There are 5 ways to turn a row about zero (a turn may also mirror it). The second row of each pair is the first, turned, with some noise. The first 45 pairs use one turn. New pairs use 2 turns, one after the other, and a turn may come again.
In the rows, 128 means zero.
Known pairs, each followed by its turns in order:
[138 154 117 106 154 152  98  89]
[108 178 104 145 137 158 136 136]	W

[169 104 129 148 147 150 129 135]
[126 150 152 109 164 135 128 127]	X

[173 168 145  83 126  85 124 106]
[167 125 122 117  84 112  60 138]	J

[ 96  98 152 119 163 128 150  93]
[ 99 125 130  80 123  87 149 148]	J

[151 173 136  80 110 117 134 171]
[138  93 146 181 116 131  79 128]	P

[105  77 100 174 133  78 138 106]
[166 100  81  82  95 113 111  90]	W

[132 109 117 123 177 143 170 133]
[ 99 127 132  90 152 135 124 166]	X

[102 148 154 139 130 127  94 138]
[142 158 143 128 150 152 136 155]	T

[153 171 134 170  89 114 130 176]
[165 128 198 124 160 115 124 111]	W

[101  81 174  94 180 110 167  92]
[ 45 104 113 141 148 129 189 118]	P

[ 86 133  94 173 144 108 108 169]
[185 139 153 123 126 140 166 171]	P

[ 80 148 122 171 139 147 156 133]
[163 116 129 121 109  91 179 133]	P

[142 132 153 100 107  78  93 172]
[108 126 153 162 119 159  86 183]	P

[150 161 101 177 133 106 165  86]
[118  51 137 114 115 141 111  99]	J

[115 170 118 143 116  86 168  86]
[136  69  83 100 133 104 128 157]	P

[125  95 127 152 156  84  82 104]
[129 121 199 107 157 116 115 152]	J

[143  96 173  85 160  98 170  84]
[ 63 121 171 152 124 136 162 181]	X

[ 94  84 125 169 177 114 121 163]
[101 150  67 120 178 150 128 136]	X

[148 150 150 100 111 163 106 101]
[161 143 122 146 101  88 131 102]	J

[105  95  95  78 175 151 143 140]
[130 119 129 164 146 173 178  77]	P

[119 159 138 146  80 109  79 162]
[174 144 174 102 153 117 173 138]	W

[ 99  81 172 137 148 154 156 147]
[186  89 118 118 176 111 118 129]	T

[166 134 114  79  89 150  86  79]
[145 194  92 172 146 107 138 165]	W

[ 90 102 132 139 162 172  82 112]
[140 110 114 156 182 162  80 138]	X

[163 138  97 136 132 180 155 172]
[ 97 146 182 154 107 102  99 111]	W

[111 151 108 178 108 173  80 116]
[150 107 167 173 132 133 181  91]	J

[171 120 128 121 160 176 145 148]
[127 127 167  82 172 113 115 140]	X

[148 117 130 150 132 112  81 158]
[121 140 132 182 142 144 108 149]	T

[112  99 154  94 108 180  89  80]
[166 167 141 118 127  60 168 105]	J

[152 162 179 156 152 127 165  86]
[121  95 168 114 131 166 191 132]	X

[133 164 139 134 134  97  96 171]
[ 95 157 152 154 168 152 128 145]	T

[159 118 158  77  89 171  99 116]
[ 97 163 110 157 101 132  73  86]	P

[102 179 142  88 155 114 147 144]
[134  74 104 123 120  90 155 162]	X

[ 88 123 111 151 144 163  77 135]
[163 122  93 143 166 150  83 122]	X

[155 178 113  85  85  86 149 129]
[ 46 112 137 112 117 142 168 119]	T

[119  99 157  78 132 101  84 167]
[145 198 141 125 140 126 107 178]	J

[122 151 126  97  98 117 160 128]
[ 96 109 129 101 130 129 164 122]	T

[118  77  99 152 179 155 132  85]
[179 141  98 121  95  82  77 120]	T

[107 112 136 150 114 160 126 149]
[101 121 141 103 132  94 138 120]	W

[145 109 143 140 140 115 153 113]
[ 97 111 136 105 140 118 138 123]	P

[100 103 100 101 165 166 151 151]
[ 73 124 131 115  76 123 114 145]	W

[137 132 161  79 119 148 140 168]
[121 102 106 123 174 159 155  99]	T

[179  82 165  87 105 133 163 164]
[113  40  99 141 160 149 125  95]	T

[108 133 122  91  93 130 133 115]
[169 139 102 106 120 128 142 129]	J

[151 119 155  84 110  89 136 175]
[162  78 154 164 114 129 148 166]	W

New pairs. What belongs after each?
[147  78 100  77 146 157 131 105]
[164 180 102 114  87 110 102 133]	T W

[ 81  94 105  99 120 122 179 174]
[ 90 155 103 174 127  78 100  85]	W X

[106  78 100 170  95 131 152 150]
[114 110 129 169 157  98 111 186]	P W

[ 84 161 135  80 141 108 150 153]
[127 106 125 108 120  77 107  73]	P W

[151 110 145 155 120 152 136 127]
[123 128 131 126 100  89 142 133]	X J

[163 112  83 143 146 147 147 166]
[144 109 114  97 121 174  89 116]	P T

[ 94 172 120 151 167 122 152 174]
[101 118  93  93 142 131  84  78]	J X

[151  95 146 146 166 133  95  83]
[138 128 132  95  81 178 104 153]	W X

[175 161  77 177 139 178 123 135]
[ 95 127 125 173 164 131  60  82]	X P

[101 109 173 169 176 110 102 165]
[111 132  84  60 134  82 150 111]	W J

[133 158 129 120  82 155  79 130]
[ 97 110 116 139  77 148 102 155]	W J

[175 113 139 132 159  80 176 133]
[ 96  73  98  95 105  95 145 133]	X X

[124 176 101 141 120 139 171 107]
[110 189 147 143 111 123 127 152]	P X

[ 94 114  86 177 109 161 129 135]
[131 111 125 185  85 100 141 156]	W X

[ 83 101 110  80  95 123  83 155]
[ 96 139 157 134 151 143 119  48]	J T

[ 95 149 170  94  80  85 101 129]
[116 105 120 148 181 110 105  64]	W T

[114  85  92  90  86 157 106  88]
[139 203 120 131 105 113 101 177]	X P

[165 116 112 148 123 116 103  88]
[153 170 120 133 132 146 100 103]	W W

[134 105 156 112 160 165 130 119]
[ 88 153 154 133 129 113 142 162]	X J

[ 94 179 149 166 117  82 145  88]
[ 74 115 102 171 160  76 133 138]	P T

[120 171  80  77 180 170 117  79]
[118  96 190  61 144 183 123 163]	J P

[140  96  89 180 120 132 159 138]
[181 124 102 151  95 101 152 141]	X J

[ 83 117 112 161  80 134 137 169]
[143  62 148 136 127 135  94  97]	T W

[174  94 100 137 149  84  91 102]
[ 64 148 147 142 105 170 152 148]	P W

[155 156 168 142 111 154 167 114]
[ 99 120 183 140 134 108 137 162]	W J

[117 158 117 148 140 118 169 120]
[ 97 108 148 109 146 164 134 126]	P P

[ 90  92 163 142  87 173 135 165]
[151 106 172  93 148  81 161 150]	X J

[134 120 172 164 148 100 101 180]
[143 127 107 123 209 146 154 129]	T X

[138  90  85  86 107 174 105 163]
[173 153 124 124 133 169 195 125]	X W

[ 83  81 168  89 148 143 173 113]
[113  97  99  59 135 141 189 112]	P J

[133  93 145 177  87  98  84 164]
[176 148 145  82 141 189 122 101]	J T

[139 134 135 134 118 136 118 164]
[ 95 115 137 129 121 118 143 117]	T J

[ 87 175 147 164 104 145  78 124]
[146 106 115 154  64 118  86 100]	X T

[166 153 162 152 133 125 149 133]
[174 139 132 117 121 134  76 133]	W T

[177 142 127 135 112 172 149 128]
[148  82 160 107 148 121 138 109]	J J

[129 111 105 157  96  97 149 139]
[119 159 114 149 141 126 142  79]	J P

[ 83 164  96  95 178  83  96 134]
[118 112 106 165 184 196  91 126]	X J

[160  87 130 176 118 120 103 175]
[128 164 111 156 148  66 163 130]	J P

[120  81  93 126 152 148 128 103]
[169 101 139 126 159 150  92 117]	T J

[ 81 154 138 161 104 130  77 165]
[152 106 181 128 108 102  70 152]	P P

[160 120 166 123  85 119  99 142]
[150 164 119 161  97 123 113 164]	P P

[123 164 127  81 128 166 172 125]
[107 122 165  88 121 133 183 124]	W W

[116 137 101 146  98 132 125 144]
[145 143 127 127 104 127  99 140]	W J

[ 95 133 179 128 106 104 159 162]
[ 85 177 126 115 158 103 119 147]	W J

[147 110 122  84 100  92 129 140]
[103 130 175 125 134 128 147 169]	X T

[153  79  99  77 118 140  80 177]
[189 147  84 164 128 128 192 146]	X X

[167  77 148 170 106 123 137 160]
[ 90 131 107 192  86 114 120 136]	P P

[155  81 113  98 175 132 173 118]
[169 166  67 122  94 137 145 134]	T W

[162 156 140 173  79 168 113  84]
[174 154 119 174  80  88 140 154]	P X

[110  91 109 134 104  86 177  93]
[ 94 140  75 186 105 132 115 137]	W T

[ 88 153 156 118 143 130 153 127]
[106 127 101  94 157 143 116  98]	T T

[ 91  87 149 173 154 143 111 139]
[104 108 166  81 153 122 159 105]	P T

[137 125 115 104 152 138 105 117]
[122 137 140 154 153 141 115 126]	X T

[149 114 134  79 111 115  86 150]
[180 141 134 117 120 130 169  99]	T P

[151  89  99  85 102 101  81  78]
[124 135 178 164  79 182 135  88]	X J

[155 125 163 138 164 149  88  91]
[131  79 146 136  97 136 132 186]	P J

[104 157 119 178 175 119 177 135]
[ 71 120  92 129 137 138  75 100]	J X

[ 95 140 175 177  94 129 158 124]
[112  65 137 183 137 116 149 129]	T W

[136 179 133  86 176 138 107 110]
[130 182 117  85 110 155 161  99]	T T

[168 162 172 115 143 119 121 165]
[103 129 145 148 119  73 174 135]	T J

